All groups share one centre, and each spreads out both ways along 10 directions, with some noise.
(in the rows, 100 means zero)
Some rows, each with its group after it:
112 111 77 100 103 86 92 97 71 97 85 81 112 95 99 => E
61 102 102 111 106 86 105 96 75 123 99 101 86 102 118 => F
100 107 84 118 108 95 135 122 83 119 131 91 91 93 85 => E
64 94 68 125 111 75 123 100 142 85 135 110 64 98 100 => E
80 98 83 123 124 90 122 80 98 96 88 101 73 81 73 => E
93 101 81 112 119 64 116 100 91 86 62 102 53 98 135 => T
72 100 96 98 99 63 112 99 86 62 67 111 98 103 100 => T
82 116 125 89 131 108 89 100 111 80 76 104 99 98 102 => W
93 100 105 95 90 107 104 98 88 100 103 110 96 99 78 => T
103 131 89 108 103 82 96 88 60 94 99 110 107 131 84 => F
105 114 115 84 99 101 124 105 85 95 112 115 87 102 101 => W
81 78 103 129 114 128 125 150 98 85 75 86 109 105 119 => W
95 133 120 77 92 81 128 126 147 97 97 97 85 107 91 => F
131 121 103 81 113 125 59 78 126 135 118 80 119 92 95 => T
117 105 80 86 93 74 57 55 120 147 104 84 81 76 92 => W
78 111 92 112 124 84 111 95 105 70 76 98 97 105 100 => W
113 101 109 79 69 80 120 106 125 97 63 98 98 94 85 => F
95 85 106 106 90 98 104 110 104 111 104 102 97 95 95 => T
71 138 67 108 101 69 126 111 133 91 121 102 70 130 110 => E
90 68 128 105 112 100 106 120 122 113 92 89 118 69 98 => E
98 85 102 109 103 120 83 115 103 120 100 91 94 91 97 => W
125 82 103 67 84 61 115 114 86 108 105 94 104 56 121 => W
102 103 84 132 123 79 92 104 100 63 109 103 101 120 103 => F
100 119 94 118 92 69 115 127 119 98 96 81 67 117 93 => F
100 111 73 128 123 98 105 75 89 89 110 91 81 111 110 => T
101 73 85 122 74 77 89 116 79 102 104 92 123 96 70 => T
134 109 109 108 104 97 114 124 106 73 131 114 94 123 101 => F
102 97 98 108 114 110 118 104 72 98 99 100 81 88 108 => E
87 69 107 104 104 96 89 97 110 77 83 107 100 82 96 => E
73 91 116 139 119 110 126 125 108 62 92 102 125 135 111 => W
88 114 104 95 111 79 98 80 119 93 91 101 95 102 102 => W
67 74 98 116 117 88 93 91 115 89 79 104 75 83 122 => T
101 95 118 114 102 102 93 110 92 119 58 88 89 112 119 => T
97 106 110 107 120 125 80 71 125 119 105 89 89 105 116 => T
121 97 86 111 96 105 99 105 132 110 107 78 72 86 88 => F
115 91 45 110 103 75 109 97 75 101 107 80 91 65 89 => W
98 94 76 84 85 64 93 71 114 64 92 110 96 90 105 => E
79 112 91 119 101 109 114 100 113 102 87 103 75 121 87 => W
80 103 81 111 140 119 76 66 87 102 120 103 112 89 97 => F
57 108 79 115 113 85 91 91 79 119 98 86 96 89 90 => F
102 95 98 98 98 111 50 110 99 72 76 98 117 110 103 => E
100 101 109 81 92 111 101 84 103 127 87 95 99 87 97 => F
109 108 76 98 91 76 96 91 92 96 99 89 119 88 73 => E
111 96 95 106 104 112 114 114 81 108 127 96 107 80 78 => E
106 108 88 99 100 98 99 110 105 112 103 91 102 89 76 => T
101 97 88 142 89 119 128 121 68 92 108 103 106 138 86 => W
89 108 86 115 120 101 96 82 78 94 92 104 85 105 101 => F
74 91 108 93 79 102 139 141 111 95 105 116 91 84 57 => T

New rows. What belongs after each?
113 105 84 103 109 100 94 96 84 107 101 96 85 93 96 => T
103 97 107 70 100 117 112 93 110 79 115 119 96 72 75 => E
108 91 86 99 91 76 91 98 105 111 111 90 109 84 88 => W
100 112 101 92 108 129 88 76 139 137 125 98 76 87 87 => T
116 96 99 91 98 112 99 111 103 121 96 83 106 85 107 => W
98 89 88 136 98 91 95 84 105 115 105 84 97 114 103 => T
83 83 98 103 87 95 110 114 81 80 109 113 102 87 73 => T
106 110 93 103 109 75 116 100 99 96 89 96 84 106 126 => T
64 97 79 120 116 90 101 110 110 80 83 103 71 89 82 => W
102 123 85 100 88 80 112 105 76 91 90 104 83 123 104 => E
89 109 90 101 76 102 114 111 102 94 128 99 130 99 34 => T
86 94 96 113 122 81 106 79 100 88 96 105 72 95 124 => W
68 127 81 128 136 121 119 97 109 69 78 100 82 122 85 => W
113 109 65 119 124 126 114 81 92 98 141 90 92 95 94 => W
95 79 87 123 112 84 110 117 101 112 117 78 115 72 95 => E
113 121 61 101 93 81 103 86 74 91 115 94 84 110 110 => E
100 114 114 111 123 112 90 86 112 139 86 75 90 102 115 => E
56 116 112 115 138 111 100 95 112 69 73 113 68 115 101 => W
94 91 106 105 105 74 98 85 116 96 124 108 96 97 108 => W
96 98 92 116 117 103 109 116 86 108 104 86 100 91 99 => E
47 79 90 101 99 63 122 96 97 90 72 108 102 81 111 => F
95 109 95 107 102 82 110 96 108 116 96 90 93 102 104 => E
111 109 96 85 112 90 99 82 92 102 119 101 88 79 98 => W
105 105 75 110 104 89 101 94 90 103 108 89 95 95 101 => E
103 116 115 87 80 94 105 98 102 107 86 111 91 120 88 => E
117 81 110 87 114 116 79 83 86 102 84 88 120 63 93 => E
108 90 110 108 107 111 102 117 89 115 108 89 102 91 114 => E
98 93 111 97 122 119 89 112 117 106 101 82 117 75 99 => E
94 123 57 130 95 82 93 97 75 91 99 98 71 137 99 => E
98 90 106 111 96 91 80 99 93 111 93 99 95 105 99 => W
111 105 89 112 103 75 98 81 70 88 102 102 106 106 94 => W
99 83 105 92 100 80 44 102 122 117 84 80 125 70 87 => W
103 94 82 106 98 88 92 96 103 101 118 93 103 93 95 => E
82 129 84 111 109 106 82 65 88 102 124 128 46 114 51 => W
94 103 101 83 115 101 83 68 113 77 67 102 91 87 105 => E
106 63 111 103 110 112 89 57 110 109 99 107 92 63 87 => E
61 70 91 150 101 116 115 163 99 65 98 100 125 115 70 => W
55 118 124 109 126 110 112 106 130 70 68 111 88 128 99 => W
95 101 91 93 89 85 116 110 110 114 83 94 81 89 103 => W
90 81 71 127 115 46 78 102 92 76 60 82 105 92 121 => T
123 106 105 101 112 119 99 106 117 97 135 104 93 105 102 => F
124 127 110 94 101 143 99 94 115 139 124 88 99 108 84 => T
109 118 92 123 113 102 101 63 114 124 107 86 76 125 124 => T
74 79 83 143 93 83 94 97 115 103 108 102 88 118 90 => W
91 92 99 118 104 91 113 96 121 98 104 96 96 110 119 => W
123 105 128 59 91 114 89 85 82 88 65 106 112 89 95 => E
105 103 95 87 94 77 135 97 72 89 92 103 92 84 99 => E
85 126 75 104 97 87 107 130 88 68 96 103 86 126 110 => E
81 74 131 118 108 104 112 132 102 102 77 103 104 89 85 => E
108 100 78 117 112 109 92 97 88 118 99 92 73 92 91 => T
109 118 105 98 120 128 98 96 111 116 112 90 89 98 100 => T
85 119 94 100 118 100 108 105 109 97 92 92 86 102 108 => E
85 78 79 128 111 52 120 118 95 75 73 97 82 96 133 => T
83 90 79 98 97 58 128 110 116 88 105 112 74 77 100 => T
85 127 109 111 96 99 108 87 97 92 102 118 86 139 79 => W
122 110 86 101 102 90 93 103 100 110 108 85 113 98 93 => T
100 97 84 104 83 77 103 111 108 106 94 90 113 96 80 => W
